The same things were measured in two ways. Each way mixes the same 10 hidden numbers, adds some noise and spreads widely along 6 directions of its own, which tell nothing about the thing.
Some things both ways: the first way, then the second way.
[ -5 -13  -5  23  -3  21  -6  -9   9  13  -2  17   6  -2  25  -2  28   1
   8   0  -7   2   1  -3  -1]
[ -3 -14   8  -9  -2  18 -12  -7 -24 -35 -10   8  12   4   0  -4   0  -8
 -11 -43 -32   0  -8  -7 -26 -21 -18]

[-14 -16   9   9 -19   8  12  -1   1  -5  16  -4 -13   6   5  -4 -12   3
 -11   5  -6  -7   4 -12   9]
[  2  -1   4 -15 -12  26  -5 -15  -5   7 -11  -1   6   4  -1  28  -5  -6
   1  -7   5   1   4  10  -2  -9  -6]

[ 15   6   2   6 -13  -6   1  -6  -1  -1   3   4  -9   3   4   2   7   4
  -6  -3   1   0  -4  -3  10]
[-16  11   9 -10   7 -10   0   6   2  13   0  -6   3  -1  -8   6  11   9
   4   3   4  -2  11  -3  -6 -11 -10]

[ -3  12   1  -2   0  10 -27   5   6   1  -4   4 -17   1  20  -2   2 -34
  -4 -23  -2   1  23 -19 -12]
[-12  11 -25   4   5  -5  -1  -2   5  -5 -13  -4  -1  -6   5   8   6   2
 -20  -3   0  13  16   2  10  12  -4]

[ -2 -16   2  16  -8   4   1 -12   0  -3  24   6 -16  13   7  -2 -20  10
   2  -3  -1   3   2  -6 -13]
[  5 -11   6   6  -9   6  -4  -7 -16 -11   8  -4  -8   0  14 -20  -5   0
 -10 -10  -6   5 -12  -1 -13   3 -10]

[  6 -13   4  16 -15  -8  19 -18  12  12  24   1 -15  -5   3  -9 -10   5
  -5   4   5   3  -8  -8  13]
[  8   5   4 -11  -2  11   4 -12 -17   7 -12   3   6   1   4  -2  -4   0
   2   3   2  14   6 -11  -3  -3  10]

[ -6 -11   0  -3 -15   9   3   3   3 -17  19  -1 -38   4   3 -10 -18 -26
 -28  -9  -4   3  16 -26   1]
[ -5   2  -2  -6   7   2  -4   2  -2  -6  -7   8  12   7 -10  15  -1  -2
   9 -17 -13  -7   9  -8   4 -12   8]

[ -5  -4  -1  14  -7  15  -2   3   5  -7  16   8 -13  11  12 -14 -15   5
 -10   2 -10  -1   9 -15 -12]
[ -7 -12  -8   0 -16  -5  -7  -3   5  -3   2 -13  -8 -11   7   9   0  -1
  -6   1  11   0 -10  20   8  18 -21]

[-32 -20 -11  27  21  12   6   2 -29 -19 -11   4   8  20  11  32  -9  43
   7   5  -4 -12  17  -7   3]
[  5   0 -22   0   0  -9   4  -1  -2 -20  -1   8   5  -7  10  -4   3   3
 -18 -11  -6  15  -4  14   0  18   4]

[-21   9  14  36  21  -1   9  -2   0  22   1  -8  28  -3  -9  11  -9  30
   7  17 -17 -21  12 -21   1]
[  7 -24 -22  -5  -7 -19  -6   7  20  -6  14 -12  -5  -9   4  -3   0   4
  -2  20  24   5 -22  25  21  30   3]

[ -1   7  -1  11  -5  11 -20   2   7   5   0   9   4  13  14   4  10   3
   0 -11 -12  -4   9  -4   7]
[-12  -4  19   1   9 -14   8   6 -13  -5  -3  -3  -3   7   2  -4  -2   3
  -7 -17 -16   4  10  -2  -8 -16 -10]

[-12  11   1   5   7  -3 -24  11  -8  -4   0  -1  19  24  12   8  -4   9
   4   0  -7 -13  23  -3   4]
[ 2 -6  1 17 -1 -5 10 13  4  5 -7  8  0  3 -7  6 -6 -4  8 -1  3 -1 10  3
 16 -4  8]

[ 19 -21  12  25 -23   6  25 -20  -4  14  13  -8 -18  14 -11   8  -7  22
   7   8  -2   5 -13   7   0]
[ -4  -6   8 -13   8 -10 -13  -1  -6   2  24  -6  -4   6   4 -21  -8  10
   3  -4  -4  -3 -28   0 -19 -13   9]

[-11 -10   3  18   2   6 -19 -12  16  12  18  15   4   7   0 -10   5  -8
   8   2 -21   2 -10 -31  -1]
[  0 -13  -3  11   6  -4   7  24  21 -15  -4  -3   0  -8  -9   4  14  -2
   2   0  -2 -18  10   3  11  -3 -14]

[  3  -1  -6  25  15   0   6   0 -11   3  -3  -2  14  17  -6  18   5  27
  -2   8  -5  -4  23   0   6]
[ -1 -10  -9  -9  17 -25 -10  12  11  -2  13   3   1  10  -4 -23  -2  10
   5  16  -2  -7 -16  -2  -2   5  22]

[ -7   5  10   0 -11   1 -20  -3   9  10  15  -7  18   6   3   2   1  -7
   1   1  -5 -11   7   1   6]
[  2  14   5  -2   0  17   8 -22   8  31 -10  -3 -16   4   5  20  -6  -1
   0  27  22   1  12   5   7   1   2]

[-25  -5   3   1 -20  26 -19 -11  15 -14  22  17  -8   5  16  -2   7  11
 -17  -4 -11  -5 -12 -17  12]
[  0 -11   8  15   6 -20   9   1  -3 -10   6  14  -2   4  -5  -8  -7  -3
  13 -11  -6   3  -2  -7  13   1   8]

[ -1 -16  10  20  -3   0  15 -17  -9   7  16  -2  -4  -9 -12  19 -13  17
  -7   9  -3  -7  -8  -8   6]
[ 13   9 -13  -9 -16  26 -15 -14  -7   8   8  -3   3   1  11  -2   0   3
   1  11   6  -2  -6  -2 -12  14   9]

[ 18   1  -1   9   4 -21  -4  -6  -7  13  -1   2   7  -8   8   3   0 -14
  13  -1   6  -1   1   0  -1]
[ -1   8 -19   2 -10   4  -3  11   9   1 -16   8  18 -15 -11  17  16   2
   8  -4   4  -2  11  -3  12   9  -4]

[  0 -18   1  20 -12   1   9  -5   4   3  26  -2 -32  24   9  -5 -38   8
   5 -14  -1   5  10  -7  -4]
[  2   5  21   3  -2  -3   3 -12 -30  22   5   2 -10  16  15 -14 -19   6
   9  -2  -4  10   2 -15  -9  -5  18]

[ 17   8  -1 -17 -10 -14 -24  10  -8 -10  20 -18   9  17  -6   5 -18 -27
 -11  -6   7  -4  36  16 -13]
[ -2  -5  20   7  29 -19  17  -3   2 -11   5  13 -15   8   1 -18 -10  -1
   0  -9 -18  -4  -7  -9  -8 -21   7]

[-17   4  -2  19  -4  29 -30   4  17   7   1  19   8  25  24  -9  16   9
   9  -7 -24  -2   7 -12  -2]
[-18 -16  23  11   9 -31   1  12   4   4  14  -2 -15  14  -6  -3  -8   4
  12  -3  -4 -14  -6   3   4  -9  -6]

[-12  -4   4  11   4   0  -3   7  -3  -2  12  -2   8  -5   0   8  -8  -7
 -16   2  -8 -13  23 -13   3]
[  2   2   3 -12   1   7  -9 -11   6  14   8   2  -2  17  -5   9  -1   3
  13  22   7 -12   5  -4   2   9   9]

[  1   6 -16   7   9  -2  -6   3   9   1  14  -3   3  11   5 -14 -12  -4
  -7   5  -1   2  24  -9  -2]
[-16   5   6   7  35 -51  20   3  27  12   2  12 -20  -2  -5  -4   1   8
  10  20   7  -5  -7  -1  17   2   8]

[-18  -4  -3  21   4  10   4   0   4  -4   8   3  -1  10   7   5  -1  17
  -8  -3  -7  -6  22 -15   6]
[-10  -8  -1   4  21 -31  12   8   4  -9 -10   7  -1   5  -8  -2  -1   1
   3  -4  -6   8  12 -11  19   0   8]

[ 10  15  11   0   0  -9 -16   0 -14  -6   5   0   2   3  -4  19  -5   2
 -18  -2  -2  -9   9  -4   5]
[-12   3   3  19   2 -14  -2  24   9   4  11   3   1   2 -11   0   9   7
  11  -3  -4 -17   9  -4   4  -6  -1]

[ 10  -4   4 -21 -28   1 -34   0  -5 -19  15   9  -6   4   4  11   5 -28
 -16 -17  -6  -2  -6   2   6]
[  1  10  -6 -10  -9  19  -4  -3   3   3  -2  -8   4   0   1  15  15   3
  -8  11   4  -5  17   8  -7  11 -13]

[ -2 -19   0   8  -7   5 -23  -5   5   4  22  13  -6  13  18 -17 -13 -24
  16  -2  -7   6   0  -9 -26]
[  8  -3  -7  10 -17  20  -6  -9   1  -3   3   0  -7  -5   6   0   0  -7
   0   7   4  -7  -6   6  -1  14 -10]

[  9  27  13   7   4 -18 -19 -10  15  30  -4   4  27 -32  -1   5  26 -21
   4  -3  -8 -12 -10 -16  15]
[  7  -6  12 -11  12  -5   8   9 -11 -19   7   4  13  -3  -6 -17   7   3
   4 -15 -14   5   0 -13 -11 -17   2]

Other things, the second way, with their names:
K_474: [ -3  17   9  11  -4   0  -1  -4   4  17  18   4 -10   9  -1   0   5   6
  15  21   2 -19   8  -5  -5  14   0]
K_762: [-11 -21   3   3   5 -12  -6   6  15  -6   2 -13 -18   4   6  -8  10   8
 -25   6   7  -5  -8  16 -10   2 -29]
K_247: [  4 -12   0  -2 -10   6  -7   1 -27 -18  -3  -4   3   0  15 -23  -7  -2
 -12 -16 -16   9  -9  -3 -16   1  -4]
K_233: [ -5 -11  -4  -1   1   3  -2   2  10  -6 -12  -3   0  -8  -3  12   5  -2
  -4 -10   6  -1  -1   7   6  -9 -16]
K_753: [-20   4  15  -7   5 -11   2  -9 -10   2   4 -16 -11   1  10  10   0   4
  -6 -15 -10   1   6   1  -5  -3 -20]
K_199: [  0  -6   5   8 -18   8  -6  -4  -3   6   2   1  -3   1  -3   5   0  -3
  18   9   5 -12   3  -6   8  13  -8]
K_38: [ -4   7 -12 -18 -10   6 -10   5   0   3  -8  -7  14 -13  -1  18   9   4
   5  -9   0  -4  -2   5  -2   4  -7]
K_607: [  5 -10 -13   7 -10  -5  -2  14   5  -4   1   2   9   5  -7   4   8   2
   3  12   9   0  15   3  19  22   4]
K_685: [ -7  -2 -13  -5  -9   1  -6   0  20   3  -6   1   6  -2 -12  24  15   3
  -2  15  17  -5   9  15  11  17 -16]
K_78: [  6  -1 -11  -9 -11  -1 -11  -3  -1   3   9   0   8   2  -1   0   7   6
  14  19   8  -3  -1  -4   7  29   7]
K_820: [ -9  -2  -2  10  13 -26   4  15  21  -1  -5  17   2   0 -15   4  11   5
  14   2  -1 -14   2  -6  12   1   2]
K_367: [ -3   9 -16   0  -1 -10   1  10   5   4   2   5  10  -6  -7   1   5   6
   2   6   5   4   3   6   6   6  10]
K_587: [ 10 -32 -17  -8 -30  19 -22  15   8 -13  11 -23   4  -2   5   4   7   1
 -15   5  17  -5 -12  33   0  18 -20]
K_982: [ -6  11   6  -6  27 -28  12   1  10  21  12   2 -12   9   1 -13  -3  15
   1  24   9   4  -2  -3  -1  -5  22]
K_292: [ -8  21  32  16  17  13  12   4 -25   9 -11   9  -1   3  -2 -11  -6  -4
   9 -30 -31  -8  16 -32 -24 -53   1]
K_952: [  4  -2   6   2  -4  17   0  -5 -11  -5  -5   4  -3  -4   8  -3 -11  -7
  -2 -16 -10  -3 -12   3 -14 -17  -3]
K_290: [-29   0   7  -7  16 -24  -5   3  27   4   7  -6 -11   6 -16  10  19   9
  -4  19   8 -17   8   9  -1   4 -27]
K_647: [  9  17  -5   9  -1  17   0 -11  11  22   0  13  -3   1  -5  18  -7  -5
  27  15   7 -16   3 -10  12   0  22]
K_880: [  7   2  -6   2  -5  12   1  -4   2   5   2 -10  -4  -5   2  -4   8   2
  -7  20  16   7  11  -3   4   9  -5]
K_987: [  8  -7  -7  -1   9   2   0  -9   0 -18  -9  14   2   1   1  -5   2  -3
  -3 -10  -9   3  -4 -10   0   0   4]
K_193: [  1   4   6 -13   7  -1  -7  -6  -4  16   8   0  -1   9   2  -1  -7   9
  11   0   1  -3  -9  -6  -8 -11  17]
K_35: [ 10 -14  -6  18 -18  20   2  16 -20 -28 -12  -2   5  -7  16  -2   2  -7
 -25 -41 -23   4   5  14 -14  -8 -17]
K_313: [-13   5   9  -3   3   5  -4  -4   8  19   8 -18 -16   7   3  13  -6   3
  -6  12   7 -10   5  13  -4 -11 -12]
K_834: [-18  36  20   2  12 -15  14  -7   9  53   3  -4 -18   0  -3  18  -1   9
  25  32  15 -13  19  -9   7  -2   5]
K_550: [ 20 -17   1 -14   8  13  -7 -18  -9 -16  14  -1 -11   3  19 -37 -11   2
 -15   0  -4   7 -36  -1 -27  -6  11]
K_517: [ -4   1 -31   0  -7 -11   0  13  20   0 -13   2  14 -12 -12  31   9   0
   6  -1  13   5  13  13  35  17   4]
K_113: [  5  24   0  10  -7  21  18 -19 -14  14 -14   1  -9 -13  13   8  -8  -6
 -12   4   3  16  15   3  -1  -1  -4]
K_309: [ 17  -8  -3   3 -36  31 -15  -2  -7  21   5   2   8  13  -4  12 -10  -5
  19  22  19  -7   3   7   9  17  14]
K_911: [  6 -16  -4   7  -1   4 -10  13   4 -17   3  14   8  -6  -4  -9  -3  -5
  11 -25 -13 -15 -28  -2  -8 -19   6]
K_49: [  2 -12  -6  -4 -16  16 -22   6   2   0  13 -11   1   1   5   4  -3   4
  -2  -9   4 -11 -19  17 -12  -5  -4]
K_617: [  9  -7 -13   4 -16  10 -11   5  -9   3 -13   4   4  -9  15   0  -6   1
   2 -20  -3   0 -15   2  -4   0   8]
K_457: [  4 -11 -10  -5 -17   0 -22   3  -6  -2  14  -9   2   0  10 -14   4   8
   6   3   3  -7 -16  -2  -7  21   0]
K_34: [  3   1   0  -2  -5  10   8  -2 -24  -9  -9  -5   9  -6   1 -13  -3  -4
 -14  -5  -2  26  15  -7   0  -8  -2]
K_183: [ -8 -16  10   4   5 -31   9  21   7  -9  19  -6  -6  -7  -3 -12  -1   5
   3  -2   1  -3 -15  17   4  -1  -8]
K_896: [  1   5 -13 -14   4  -2  -3  -6   4  -5  -1  11  11  -4  -7  -1   2   0
   5   8   0   2  -9  -1   0   8  11]
K_172: [  5 -28   0  11 -14  -5   0  16 -16 -34   4  11  13   0  -2  -5 -12  -8
   1 -37 -20   4 -14  13   4  -3   0]
K_792: [ -5  -8 -24 -12   6 -16  -7  -1  13  -7  -5   8   7  -1  -3   6  -2   3
  -6   4   7   9 -10  15  12  13  12]
K_375: [ 26 -20 -24 -16 -10  12  -8  -7   0 -16   2   6  12   2   2  -8  -4  -3
   0  14  12  13 -14   7   9  25  21]
K_275: [  8  -6 -25  -7   2   3  -3   0   1 -10  -5  -6   9  -7   0  -5   4   1
  -8   7  10  20   7  -5  16  12  12]
K_614: [  8   8  -8 -14  -3  25  -8  -8   6  10  -3  -3   2   0  -1   4   3   1
  -4  23  10  -6   1   4  -9   0   3]
K_286: [ -4  15 -15   6  -7  -5   7   5   7   7  -9   7   9  -8  -7  17  14   2
   8  11   7  -2  24  -2  18  23  -2]
K_280: [ 12  -6 -10  -8 -10  -3  -5   2  -2  -3  15   3   8  -2   4  -4  -2   5
   6   0   4   3 -16  11   0  16  12]
K_481: [ -1  -1  -7   0 -18  16   3   0  -1  -9   7 -16  -3 -13   8   9   1  -3
 -21  -2   5   6   0  34  -5   9 -25]
K_77: [ -5   3   3   1  -5  10 -10   0   0  11 -10  -4  -5  -2   3   8   3   0
   9   2  -3 -17   3  -9  -2  -1  -8]
K_748: [ -2  -5  -1 -15 -23   8  -8  -6   4   5   5   0   7  -3  -5  23   4   1
   5   4  13  -5 -10  26  -1  12 -17]
K_401: [  7 -18 -38   9 -36  16 -17  10  11  -7 -23   0   8 -16   5  18  10  -3
 -13  -2  17   2  -4  24  15  30 -15]
K_642: [  3   2 -11   1   3  -4  19   5  -3 -23  -9   6   6 -18   3  -5   3  -4
 -19 -11  -7  16   3  14   2   1  -5]
K_757: [ -7  15  12   1  -8   8  -2  -6 -23  25   1 -11  -9   1  14  -7  -8   6
  -1   2   1   6   5  -8 -13  -8  -1]
K_736: [-12   7  16   4  11  -6   2  -2  -4  12   6  -2 -12   6   3  -5  -6   2
   4  -4  -8  -9  -2  -7 -11 -18  -1]
K_964: [ -7   4   5   3   4 -15  -3  -5  11  33  12  -7 -16   6  -2   4  -5   8
  20  29  22  -6   1  -7  17   9  11]
K_968: [-28  -6  -5   7  28 -34  14   6  36  -6 -15 -12 -19 -14 -11  20  14   0
 -10   5  10  -2  16   7  31  -1 -30]
K_811: [  1  -5  -1  -7  -5   6  -4 -15  -9  -3  -7  -2  -1  -1   4  -4   3   1
 -10   1   7  15   0  -3  -4   6 -10]
K_812: [  3   3   8   6  -9  19  -9 -18  -3  28   2 -12 -19  10   9   0  -8  -2
  14  28  14 -10   8 -17   6   9   4]
K_108: [  8  -8  -9 -19  -9  13  -5  -3  -7 -10 -11   3  17  -2  -3  14   1  -3
   3  -7  -3   4   2   3   4   6   2]
K_368: [  7 -12 -11  -5  -2   4  -2   6  -1 -31  -1  13  14  -1  -2  -3   2  -3
  -8 -20 -18  -3 -12  13  -9   0  -1]
K_573: [ 10  -7   0  -2 -16  27 -10  -9  -3  16  -4  -9 -11   8  11   2  -6  -2
  -9  21  13  -5   0  10  -8   6  -2]
K_583: [  7 -12 -15  15   7  -2   9  13   3 -32  -1   9   0  -6   7 -18  -2  -2
 -30 -21 -15   9  -9  19  -9  -7  -1]
K_294: [ 15 -15 -31 -12 -19  31 -24  -1   4  -9 -13 -12   6 -17  14   1   6  -3
 -10  -4   8  -3 -19   6  -5   9  -6]
K_676: [  6   2   2 -11  -2  26  -4 -13  -5   3  -4   1  -1   5   3   7  -9  -5
  -1   1  -2  -3  -3   4 -10 -10   2]
K_602: [ 10 -10   8  -8 -24  10 -19  -1 -11  30  16  -4   3  14  -1  -2 -13   4
  30  23  18  -9 -13  -4   2  10  19]
K_966: [  7   7  -8   6   5   4   3   9   7   2   7   6   5 -10  -3   0  -2   0
  12  -9  -4  -8  -6  -3   1 -13  17]
K_772: [ 28 -21 -38  -1 -46  25 -20   6  -8  -2 -12   4  26  -7   2   7  -2  -4
   5   8  22  15  -5  11  23  39  17]
K_266: [ -7   2   8  28 -10   6  -5  16  -3  10 -14  10   0   8  -6  10   0  -5
  19  -9 -11 -24  18 -17   7  -7  -1]
K_655: [  4  10 -12   2   6  -2   4   1 -10   7  -3  10   8   3   0  -4 -12   1
   2  -5  -5  14   8  -9   7  -7  31]
K_88: [ -5  -5   0 -10 -23  27 -26  -4 -16  -8   3 -10   9   1   5   3   7   2
 -11 -19  -9  -6  -7   5 -27  -4 -23]
K_356: [ -1   2  16   2  11   7   1  -8   6  17   8  -1 -13  10  -7  -4  -9  -1
  16  21   6 -13   1 -13   0 -14   8]
K_85: [ -7   8 -15  12  -7 -20  11  26   3  -6   5   4  13 -15  -5   4   7   4
   1  -9  -2   5   9  14  14  10   1]
K_116: [  2  -9 -26   8 -14   0  -7   5  12  -1  -5  -7  -1 -17   7  10   4  -1
  -4  -6  14   3  -7  13  18  15  -4]
K_937: [  0   5   0  -3   6   7  -2  -3   2  -6   1  15  11   5 -12   7   0  -2
  10  -6 -10  -9   1  -6  -5  -8   8]
K_365: [ -3 -10   7   1   2   3  -3   1   3   4  12 -10 -12   1   5 -11  -5   4
 -15  -1   8   1 -16  16 -15 -17  -8]
K_641: [ -9   2   8   4   8 -23  10  -2 -13   9   0  -3  -7  -2   5  -3 -14   0
  13  -3  -3  11   5 -13  18   0  10]
K_335: [-12  18   8   0   8   0  -1  -4  -5  11   6   2   3   1  -6   0   1   5
   7  -4  -5  -3   6 -12 -10 -16   2]

Some of these things the first way, each followed by its name:
[ 13  11   3 -24 -33   0 -27  -7  10 -10  20  -4 -19  15  -1   1  -1 -22
 -18 -20   2   4  -3   0  17] => K_982
[ -3   6  -2  14   4  -1  -7   7  -3  -7   6   7  -1  21   6 -10 -14  12
   0   7 -14  -4   8 -18  -5] => K_183
[  3  -1 -16   2   8 -13 -15   6 -11 -12   5   1   8  17  11   4  -6  -6
   3  -5   5   0  26   3  -7] => K_820
[-12  22   4 -12 -11  14 -16  -1  -8 -34  10  -2  -5   9  -7  19  -3  20
 -34  -4  -3 -12  10 -10   5] => K_116
[ -6  -5  -3 -27 -38  25 -32   1   1 -39  20   9 -15  24   8  -1  12 -13
 -31  -8  -7   2   0  -1   7] => K_676
[15 -6 -4 23  0 -2 13 -5 -4 13 -5  1  2 -2 -2  6  4  8  6  5 -7  0 -3 -4
  4] => K_38
[ -6 -20  -1   8  -4   1  -1  -1 -10  -6   7   1  -6   7   8   2  -5 -13
   0   3  -2  -1   9  -9  -5] => K_937
[ 25  -8  -4  10  -6 -19  17   9 -27 -20  17 -14 -29  35  -4   5 -48  12
  -3  -5  11   5  31  11 -23] => K_757
[-23 -18  -8  24   4  11  14  -4  -1  -8   5   0 -26  21   4  -1 -17  13
   3  -6  -9   3  11 -30   1] => K_193
[ -7   6   4  -7 -18   0  17   5 -12 -32  20   3  -9 -10   1   3 -15  25
 -52  19   2 -18   1  -6  27] => K_748
[ -3 -13  -4  11   0  -2  -7  -3 -18 -11  -1   1  18  22   1  15  10  16
   8  10  -4  -5   7   5   1] => K_614
[ -1   0   2  18  13 -10   6   5 -23  -5  -7   5  -3  10   6  11 -20  21
  -1  10  -7 -10   4 -14   4] => K_85
[ 21 -10  -5  19  -5   3  -4 -10  16  22  22   6  -3   3   1 -12  -3 -12
   2   1  -8  10   3  -2  -8] => K_77
[ 14   0   1  -3 -15  -5  -7 -10   8   3  27   4 -20   5  13 -10 -19  -9
 -12  -6  10   5   0   1   6] => K_401
[  4  -9   6  20 -18  14  15  -5   6  -2  23  -2 -18  14  -5  -4 -17  21
 -13   3  -9  -1   4  -5  -5] => K_641
[ -8 -16   4  19 -10   4  11  -3 -10 -15  19  -7 -10  30  -7   9 -24  28
   2   1  -7  -4  14  -4 -11] => K_964
[  3   1   1   2   2 -16   2  -2 -12  -9  19 -21   0  11 -15  11 -25  -3
  -5  -1   9  -5  31   1 -16] => K_550
[-12 -10  -6   3  -5   7 -10  -8  -3 -13  13   2   5   4   5  12   6   2
  -6  -4   2  -3  12  -1  -1] => K_987
[ -7  18   4 -10 -21  11 -18  -8   6 -21  11  11   4  -8  13  11  24  12
 -27  -8   4 -10   0   2  16] => K_811
[-12   2  10   5  -1  -6 -15   1  -5  -8  13   6   1   1   5  13  -9   1
 -12  -7  -7 -13   7 -15   9] => K_607
[ -3  16  -4  -4  -9   9 -32  -2  11 -10  14   9  -3  19  13   1   8  -1
 -11 -16  -2   1  16  -4   2] => K_762
[-10  -2  -2  14  -2  11  10  -1   6   5   3  -2 -13   1  14  -6  -3   1
 -14   3  -1  -3  15 -15  12] => K_792
[  0 -11   7  28  -6  15  18   4 -17  -5   4  -8   7  10 -11  27 -10  38
  -8   5 -13 -13  16   9  -7] => K_753
[  3   0   0   6  -2  -5   4  -5  -6  -5   5   5 -20   5   8  -3  -9   1
 -10   2   2   1   0 -17  10] => K_367
[ -2  -2   8   6 -11   7  -9  -7  -3   5  -1  -3 -10  15   7  12   0   2
   3  -8  -3  -2   1  -6  10] => K_655
[  4   3  -1   1 -15   0 -12   6   1 -14  17   7 -10  20   9  -7 -11   1
 -11  -6  -7  -2   9  -5   2] => K_602
[  8   9  22   9   2 -16   6   9 -15  10  10 -12   2  -7  -6   1 -33  -6
 -14  17  -6 -18  13 -11  -6] => K_481
[ -6  21  18  -8  -9 -11  -5  -7 -15 -27  17  -4  13 -10 -18  29   0  25
 -37   6   3 -22   6  -4  14] => K_880
[  3   9  -4  16  14   1 -13  -3  19  18  21  15  -6  -4  13 -15 -10  -8
 -18   1  -7   2  14 -22   6] => K_266
[-11  -1   3  12  -7  14  -8   3   0 -11   9  -5   7  20  -2   2   4   6
   0   0 -11  -5  25  -6 -20] => K_968
[ -8  10   1  -2  -7   0  -8   2   7 -13  14  -3 -13   8   6 -11  -9 -12
 -15  -5   0  -2  19 -20  -4] => K_233
[ 15 -28  -2   8 -23   2  11 -14  -9  -4  14   2  -5   8   3   3   5   4
   1  11   4   5 -11  14   2] => K_896
[ -8  -5   3   4  -9   1 -12  -3  10   4  11  11  -9  -6  21 -14   2 -23
  -3  -5  -3  -2  -1 -19   4] => K_685
[-10 -20  16  22  -9  -4  12  -6  -8   3  26   3   1  12   2   5 -23  28
  -5  16  -8 -13  -4  -4  12] => K_309
[ 19  30   2 -10   4 -16   4   1 -14 -13  12 -18  13  -7 -21  15  -8  12
 -44  19  11 -13  24   7  11] => K_911
[  4  15   6  18   3  13 -15 -10  28  37   5   8   1 -11  11 -15  12 -16
  -1   0 -13   1  -1 -21   4] => K_736
